The first 10 rows are patterns. Each new row is the sum of 3 different patterns, raised or lowered, with some noise. Before adding, each is slid sideways (what falls off one end comes back at the other) and multiplied by a number that may be negative. Names go in the order of the patterns.
Some rows, each with the names of its patterns after it:
[-19   5 -20   3   5  17  -4 -19  -5 -22  23 -10  12 -22  -6  22 -23  -1
 -23  -6  -6   2  -1  -3   3 -12  -5  -1  22  16  25 -25 -15  13   6   3
 -21  25 -24 -23  -9 -15  16  16  -6 -13]  k_637
[  2 -12  21 -12   8  18  19 -18  -9 -23  -5 -19  16  11 -12  -5  12   4
 -17 -21 -17 -13  -7  14  -1  -7  -7  16  -7  14 -17  -5  17   7  13 -19
  24  24 -19  -4 -19  14 -24  -8 -11 -11]  k_509
[ 13  -8  -4 -14   6 -17  -5  -8  -9 -13  -8  -5  -6 -15 -15  23 -16  15
  -7   4 -25   2   3 -24 -14 -18  20 -12  -9  20 -16  17   3  -4  17  12
  17 -15  -7  -5  20 -20   3  -1  18   6]  k_697
[-13 -24  20  13 -16  25   8  19  -7  -9   4  11  23  -5   4  22 -14 -24
 -17   9  21   6  12 -22  -8 -21  15 -19  19  -7 -12  24   9  -9 -15   2
   7  -9   8  20  17  16  -5   9   7 -15]  k_4
[  9  -6 -17  -2   7   1  -8  20  10   3  23  -2   9  25  -9  19 -10 -16
 -10 -15   3 -23 -18 -16   3   7   8 -10  21 -18  -1 -21 -11  -4 -21 -13
  -5 -15   0   4  -4  16 -22  -2  15  10]  k_526
[ -2  15   4  23 -15 -21  16 -10  -2  12 -16  18 -12  21   3   7 -16   9
  25 -10  -4  -1 -11  10 -24  20  12 -24 -10  25 -11   7   7  -8  -1  -2
   6  -3   3  19  -8 -11  18 -21  13  13]  k_205
[  2  -9   9 -21   4  14 -25   4  -8  10   7   5 -19   9 -24   7  18  22
  20 -24  13 -24 -22 -23  -7  -5  -4  18  13  -1  14 -17 -21 -11 -20  25
  11 -25 -24   5  24 -21  25  17 -20 -10]  k_411
[ 15  11   3  23   5  -8  10  18 -24   9  -6  -2   1  19 -23  -8 -19  24
 -13  -3 -21  -4  -7   8 -14   7 -17  -2 -22   3  -3  16  21  -5   0 -11
  25 -19  23  23 -15  18 -10  15  -3  21]  k_25
[-13  -5 -15 -10   4  10 -17 -16  19 -14  23  19 -14 -26  19 -15   6 -18
  -9 -15  -2  21  18   9  18  16  20 -10 -20 -19   5 -15  10 -23  10   5
   2  -4 -14   1  21 -25  10   9 -16  -8]  k_744
[-20   4 -12   0  15 -25 -21   2  -7 -22  16  -9 -14 -15   7  14  17   4
   7 -19  19  22  -6  -8  19 -24  10 -24  -7 -19  20  18  14  -3  -6 -16
 -23  -4  13  24   1   9 -18 -21  12   5]  k_973

New rows, each followed by the names of its patterns:
[ 13 -13 -25  36  -4 -33   3   6 -31  38  -4  11  -3  10  -7 -45 -20  23
  -5  43   0  10  -4 -23   2 -26  35  22 -14   0   7 -24  35  -8  11   9
  28 -17  11  20 -28   6  14  24  18  -7]  k_509 k_205 k_973
[-41   8  12   1 -30  21  -7  -8 -21 -31  -4 -44  -8 -25 -32 -30   7 -14
  26 -25  13   6  -9   8 -16 -19 -22  22  19 -10  30   2  -7  13   5  14
  10 -11  13  -4 -24 -24 -17 -26 -12 -45]  k_509 k_526 k_25
[-18 -37 -19 -10 -48   0  -5 -22 -28  13 -45  -9   2 -10 -41  -8 -45   2
 -45 -14 -49 -12  -9   4 -21   6   2  14  -7 -36 -18  -9   7 -28 -24  23
 -16   7 -33   0 -27  14 -27  -1   7   0]  k_637 k_25 k_744
[  5  32  11  20  15  36 -19  -1  28  13  24  -9  19   5  55  18  43  17
  -2  20  -6  10  22  33  34  28  -8  12  14  23 -10  11   0  20  30 -13
  15  33  -3   0   5  32 -21   9  -4   6]  k_509 k_25 k_973
[-15 -15  -3   9   3  21 -16 -19 -15   0 -22 -25 -31   7  10  15  -5  12
 -30  26 -21  -2 -18   4   4  -7 -26  16  -8   0 -14  -3  -9  10 -14   1
 -22 -21  -1   0 -11   7 -10 -13  17   1]  k_509 k_25 k_744
[ -8  -8  15 -25 -25   0  -4   3 -17  -5  -4  -2  -2 -40  14 -18 -22  13
  -8  14 -18 -24  -1 -32 -12 -13  13  14 -29 -22 -31 -23  32  -8  -8 -26
 -23  -7  -5 -51  34 -26 -23  10  -5 -16]  k_4 k_411 k_744
[  2   5  -1  26  35 -14  29 -21  -1  29   9  15  -8  15  11  34  -3 -30
  14  12 -18  45  -5   9 -28  -8  42  41 -13  15 -11  17  10  -3   1  -6
  -3   2 -45  19 -10  10  50  10   5   3]  k_526 k_205 k_973
[-25  14   1   2 -20 -16 -15 -34 -51  -2 -58  -9   6   0   8 -38 -20  -2
  26 -52 -33  -4 -68 -34 -19  -2 -11 -24 -32  -7  -2 -37  -6 -56   5 -42
 -22 -57  -3 -41   8 -27 -36 -48 -16 -10]  k_697 k_411 k_744
[  2 -12  -4 -40 -25 -33 -33   3  -3 -20 -18  -9 -17  -2 -34 -24   4   9
 -19 -31  -7 -23 -20 -21 -56   4 -50 -12  -3 -26 -11 -23  16 -20  11  -9
 -12 -39  -9 -37   6 -24  15  -8  -9   9]  k_509 k_526 k_973
[-17  -2 -19  -2  14 -32   1  14 -28 -36  11 -17  10 -11  -7 -39  -9  -2
  -4   1  35  25   0 -28 -17 -25   5 -23   8 -38  12  -5   2  -4 -33   0
  14  -8  -7  -4  -2 -11 -18 -29 -12   5]  k_509 k_4 k_744
[-18 -11  -1  35   1   0  25  -4  16 -55  -3  -6 -20  -7 -44  23 -20  10
 -26 -12 -17  -7  52 -14  14  31 -14 -48 -24 -17   3   0  30 -13  -5 -33
  30   2 -10 -18 -41  -6 -10 -11 -16 -28]  k_509 k_4 k_526
[ 39  22  21  14  30   2  16  20 -15  26  45  14  43  30  -3  42  -3  16
   6  19   0  -5  10   4 -11  -1   8  30  17  42   8  20   9  35   8   6
   9   2  30  25  35  37 -17 -25  10   4]  k_4 k_411 k_973
[-34 -23   5  -4  17 -21 -14 -17 -49  -3 -48  -6   6  -1 -26 -31  -7 -13
   7 -37  13 -27  -9  -7 -43 -10 -27 -15   4  -9   7  -6   7  -8  -5  -9
  21  15  12 -12 -51   4 -11   9 -38  36]  k_637 k_697 k_744
[ 16 -35  33 -26  10 -24 -27 -10  -3  14  17  19  14 -16 -34 -25 -36   6
  -5   1  12   7  29 -41  -5  28  18   6 -48  -5 -26   3  22 -17   3 -15
  -6 -27 -23  12  13  22 -33   9 -16  15]  k_637 k_509 k_411
[ 43   5  30  17  41   6 -16  -5  24  26  16 -32  23  17  16   1   7  12
  25  12  22  18  49  26 -19  -9   7  40  13  43   0 -22   1  17  20  25
  18  12  47   5  14  -3 -16  26  11 -26]  k_4 k_526 k_25
[ 34  -2  16  27   1  -7  12  19  -2   2  23 -16  10   8  13  12  12  11
 -12  -3  13 -33 -11  -2 -20  24  -3  17  35   6  28 -15  23  18  10  24
  17  -1  26 -26  13  11  41  31  26  24]  k_4 k_526 k_744
[-27 -18   2  -4 -14  20 -30 -21  -6 -29  -8 -35  12  -5 -28 -14 -11 -23
  23 -29 -15 -10 -20  -4  -5  -2 -19 -33   7 -40 -17 -35  -9 -42 -41  29
   7 -34 -14 -15 -34 -13 -38  -4 -23 -19]  k_697 k_205 k_411
[-30  11 -13  -3 -21  29  -3  20 -27  -8  17   2   7 -20  35 -25 -21 -33
 -25   2   4 -21 -29  -4   8 -13 -11  -6  13 -19  11 -43 -30 -13 -36 -31
 -25  11  -3 -21 -20   1 -28 -29 -40 -27]  k_637 k_509 k_697
[  4 -30  -3 -32   6 -21  -6  35   8 -14   6 -28 -10 -30 -17  18  24  -6
 -21   3  16 -37  -4  -8   0   7 -11   9  -1 -18  -1   3 -30   8  -1   1
  11   4 -39 -12 -37  -4  29  13  11 -42]  k_4 k_411 k_973
[55  3 54 22  6 48 36 30 27  9 64 27 46 47 32 64 41 49 23 32 23 56 10 49
 39 36 19 41 59 37 49 51 40 45 51 25 44 30 17 14 17 34 64 34 48 18]  k_697 k_526 k_744
[-52  -2 -14   7 -23  -3 -29 -27 -26  -7 -12   5  19 -25  -7 -30   8 -13
 -22  18   2 -10   8 -26 -11  -9 -12 -25   0   8  -8 -33 -36 -38   2 -17
 -29 -27 -24   2 -40   9  10  -9  -4 -20]  k_637 k_697 k_4
[  2 -10  12 -23 -30 -22  -5 -19  -5 -12  26  -9   4   3 -11  11 -26 -23
 -17 -11  16  12 -20  32 -33 -18  26  14   5   1  -7   5   9 -18  -4  27
 -12   1   6 -20   9  30 -21  29  -4   3]  k_526 k_744 k_973
[-43  -7 -31 -12 -21 -26 -17 -21  -5  -7 -15 -35 -17 -29 -12 -43 -30 -27
  -4   3 -25 -18 -37 -11 -49 -37   9  -1  14 -27   4 -19 -24  -5 -21  10
 -50   3 -18 -42 -16   7 -10   4   5   1]  k_509 k_697 k_973
[ 18  21  34 -18   9 -20 -22  -7  -5  -2   3  17   2  -9  28  -5 -10  11
 -33  25  -8 -21 -35   6  18 -36  24  10 -21 -14   5  -9  12 -23  14  10
 -17  -1 -13   7  -6 -12 -28  20 -17   4]  k_4 k_526 k_411
[-32 -12 -22 -24   5 -36  14 -12   7 -16 -13  11 -34 -22 -32   6 -31 -11
 -10 -17   7  -7 -15 -20 -11  -2 -23  -3 -18 -11 -30  -8 -30   3  -3   3
  -4 -33 -39   5 -23   7  -9 -16 -35  -9]  k_637 k_697 k_744
[-32  15  15 -29  -3 -24   0 -54  18  17  -9   7 -11 -40   8 -21  -9 -32
   7   8  -4 -40 -24   0  -7  -5 -14  18 -31   8 -14 -47  20 -19   1   4
 -24 -10  -7 -15 -22   4 -19 -18 -37 -27]  k_637 k_411 k_973
[-21   2  16  -5 -31 -32  -2  10 -23  21 -10  17 -28  -2  -8 -25  23  -2
  17 -26  12 -26   1  -8 -22 -18 -10   9 -34 -21 -27   4 -24 -39 -31  -9
 -13 -34  23  13   6  -4 -33  -4 -24  -7]  k_637 k_4 k_25
[-35 -21 -55  30   1 -13 -36 -16 -32 -35 -51 -30 -34 -21 -15  -2  -9 -31
 -29 -32 -34   8  18  -1 -27 -60 -22   7 -24 -50   3 -44 -35 -11 -64 -15
 -16 -25 -38  -9  -9 -62 -20 -22  -3 -20]  k_637 k_411 k_973
[ -1  10  10  26  30   3  18   8   9  18 -22  28   3   6   9  -2  23   1
  20  -2  34   6  28  12  -4 -14  16   2  36   3  29  17  12   9  40  11
  10  31  28  19  -5  37 -11  23  24  32]  k_697 k_205 k_973
[ 34  13  17   0  16  45  28  29  29  29  13  14  27  -1 -25  39   0   1
  52   5  48 -11  17  20  10  -6 -10   3 -16  -2  30  20  45  13  22  27
  23 -16  51  17  39  -6  20   2  60   7]  k_411 k_25 k_744
[  1  35 -28 -26 -11  27  -5  19  -8  41   2  -2   6  11 -34   5   5  19
   0  -7 -17 -22  -9   9 -21 -41  25 -22  13   9 -20 -16  -7  28 -54 -43
 -11  19   9 -11  47  -7  12  -7  -8  16]  k_509 k_697 k_973
[ -7  -2  -7 -30  15 -23  13  -1  -5   6 -20 -34 -26 -31   4 -50 -23 -25
 -21 -11 -16 -30  -9 -24 -17 -14 -35 -21 -26 -32   2 -22 -27 -33   8 -12
 -30 -16 -11  -4  -3  -4  -5  -1  14  -6]  k_697 k_526 k_744
[-11  41   4  45 -36  10  -4  -8  -6   1   0  19  32   4   6 -40 -20  -8
   3  -6 -41  11  29  -1  22  26  -6  13  14  24  19 -27  48   3  12  23
  -1 -15  47  -2  52   6  26  -5  -9  -2]  k_411 k_25 k_744
[-25 -13 -16 -35 -15 -30  11 -32 -15   2  -8 -21 -18 -34 -44 -19  14 -11
 -25 -13 -32 -29  -1 -41 -20 -12  -5  11  -8   1 -12  -6  -6 -26   5 -42
 -35 -21 -33  14  -8  23  -5 -16  34  29]  k_509 k_526 k_973
[-21 -29  -5 -20 -43 -10 -39 -18  32 -50 -60 -32   4 -24  18 -30 -49 -18
 -17  25 -28  28   9 -59  21  -1 -14 -54  -2 -41 -22 -27 -14  -1   8   8
  25   7 -48 -49 -74  -6  -9  10  18  -9]  k_509 k_4 k_973
[-13  -9  14   9   2  42  27  28  28  23 -12  23   8  37   6  35  19  11
  20  39  11  13   7   8  -5  -2  18   6  -9  17  24  17  14  20  40  -7
  21  -7  22 -12  28   9 -21 -17  27  40]  k_637 k_509 k_697
[-14 -29 -25 -33 -40 -58  14  16 -39  -6 -21 -11 -15 -29  15 -35 -10 -35
 -11 -25 -26  -3  -5 -10 -16 -39 -10 -22 -28  19  13 -42   0 -27 -12 -15
 -32  -3 -31   4  -8 -29  -2 -15 -37  14]  k_637 k_205 k_411
[  9  42  -1 -12  -8  -9  20  13  37 -14  28 -22  19  14 -18  -1  -2  28
   3  33  -3   3  12   0   1  11  -7 -22 -26  -1  46  35   8  -7 -16  46
  15  19   5  37 -13  -8 -16  10   0  38]  k_637 k_411 k_973
[  1  28  12 -13  14 -16 -10   7 -17   8 -33   1 -26 -24 -12   9 -53  38
 -35 -13 -20 -17 -18 -37 -18  10 -47 -11 -37 -11  15  -1  16 -24 -19 -11
  18 -36 -17  21  -8   5 -18   7   5 -16]  k_205 k_25 k_744
[ -1 -10 -27 -48 -38 -41 -34 -33 -56 -30 -23  -7 -56 -39 -23 -28 -66 -59
 -36 -32 -35 -30 -16 -31   7 -65 -18  -7 -71 -16 -57 -13 -33 -26 -34 -34
 -32  -7 -51 -34 -20 -19 -43 -50 -28 -31]  k_4 k_411 k_25
[-26 -72 -54  -2 -30  -3   3 -39 -17 -65 -21 -22  11 -25 -62   4 -31 -60
 -12 -10 -22 -17 -24  20 -27 -39   0 -29 -16 -41 -49 -37  -3 -11 -16 -12
 -46 -29 -35 -18 -36   1   2  -3 -32   5]  k_4 k_205 k_411
[ 24  22   1 -16  22  -3 -10  -7   7   2  44  11   7  10  31   1  -5  12
  19  15 -20  16   2  48  12  32 -17   2  21   0  -9  -8  -7   6   5  -4
   2   2  -1 -16  15  23  34  32 -11  -9]  k_637 k_509 k_697
[ 29  19   3  -5   4  17  14  20   6  26   9  23  -2  18  40  -3  32  20
  34  -1 -18  36   1   7  44  12  28   2  20  22  14  11  35  29  -2  18
   6   4   9 -28  19  16   1  10  32  -3]  k_509 k_526 k_205
[-51 -43 -45 -33 -33 -75 -13 -43 -76 -66 -31 -35 -31 -66 -71 -34 -25 -46
 -39 -23 -51 -52 -51 -47 -48 -50 -19 -32 -51 -39 -31 -49 -60 -21 -69 -39
 -64 -61 -25 -28  -4 -69 -32 -81 -47 -53]  k_637 k_205 k_411
[-56   7 -69 -22 -12 -34  11 -66   4 -32   5  -4 -18 -31 -17 -33 -37 -22
 -14 -21 -31  -7 -44 -30 -42 -61 -30 -44  -6 -33 -20 -19 -33 -41 -26 -65
  -5 -30 -44 -75 -17 -25 -18  10 -35 -48]  k_509 k_411 k_25
[ 40   3 -17   0 -27  33 -15 -33  16  12  27   9   1   5  18  21  -9  30
 -26  16 -17  -1  -6  44  14  32 -11  23   5 -10  17   8 -13  -6  -6  27
   0  35  13   0  -8  -1  -5 -28  -5  -3]  k_509 k_25 k_973
[-55 -28 -49 -48 -34 -26 -38 -15 -32   5 -11 -10 -11 -51 -15 -62   5 -14
 -46 -50 -17  13 -26   7   1 -47 -37 -36 -20 -28 -48 -42 -29 -75 -10 -26
 -28 -34 -33 -11 -45 -20  -8   2 -15 -14]  k_637 k_697 k_411
[-30  27  14  -5 -24  -3  17 -19  29  41  -5  -2 -21 -40   8   0  18 -34
  26 -14 -17  -6  -6  29  -3  13 -49 -16 -22   4 -12 -38  27  -9   3  18
 -12  -2   8 -14 -16  27  -1   7 -48 -10]  k_637 k_25 k_744
[ 15  33  22  16  26  16  16  17 -28  -8  29   9  23 -28  20  -7 -13  -4
 -12  16  -3   9  11   7   7 -17 -27   7 -13 -16 -15  42  18   6   7 -15
   7  16  -4  31   8  40   1  -3  18  -3]  k_4 k_25 k_744
[26  2  1 28 13  9 20 34 26 37 33  6 -3 27 -2  8 24 10 11 20 40 35 22 14
 31 45 17  3  8 24  8 -1  7 33 15 14 32 -5 16 22  8 12 28  8  5 23]  k_4 k_205 k_744
[ -4   3  -8  26 -47 -19   3  14 -32  10 -18  -8  -2 -22  10 -28  22  14
 -18 -21   5 -21   0 -12   8  -2 -30  -8 -18  21  -6 -29   3 -23 -15  21
 -12   9 -24  -3  -9   8 -17 -17  32  19]  k_509 k_205 k_411
[-18 -22 -21 -23 -11 -30  -2  -2  -3 -17  -9 -20  -4 -14  12  -9 -10 -29
 -26  -7 -26 -20  -8  13  -6 -18  11 -12  15  12 -18 -24 -15 -26 -16  -9
 -31 -43 -11  12   8  10  -7  30 -14 -22]  k_526 k_205 k_744
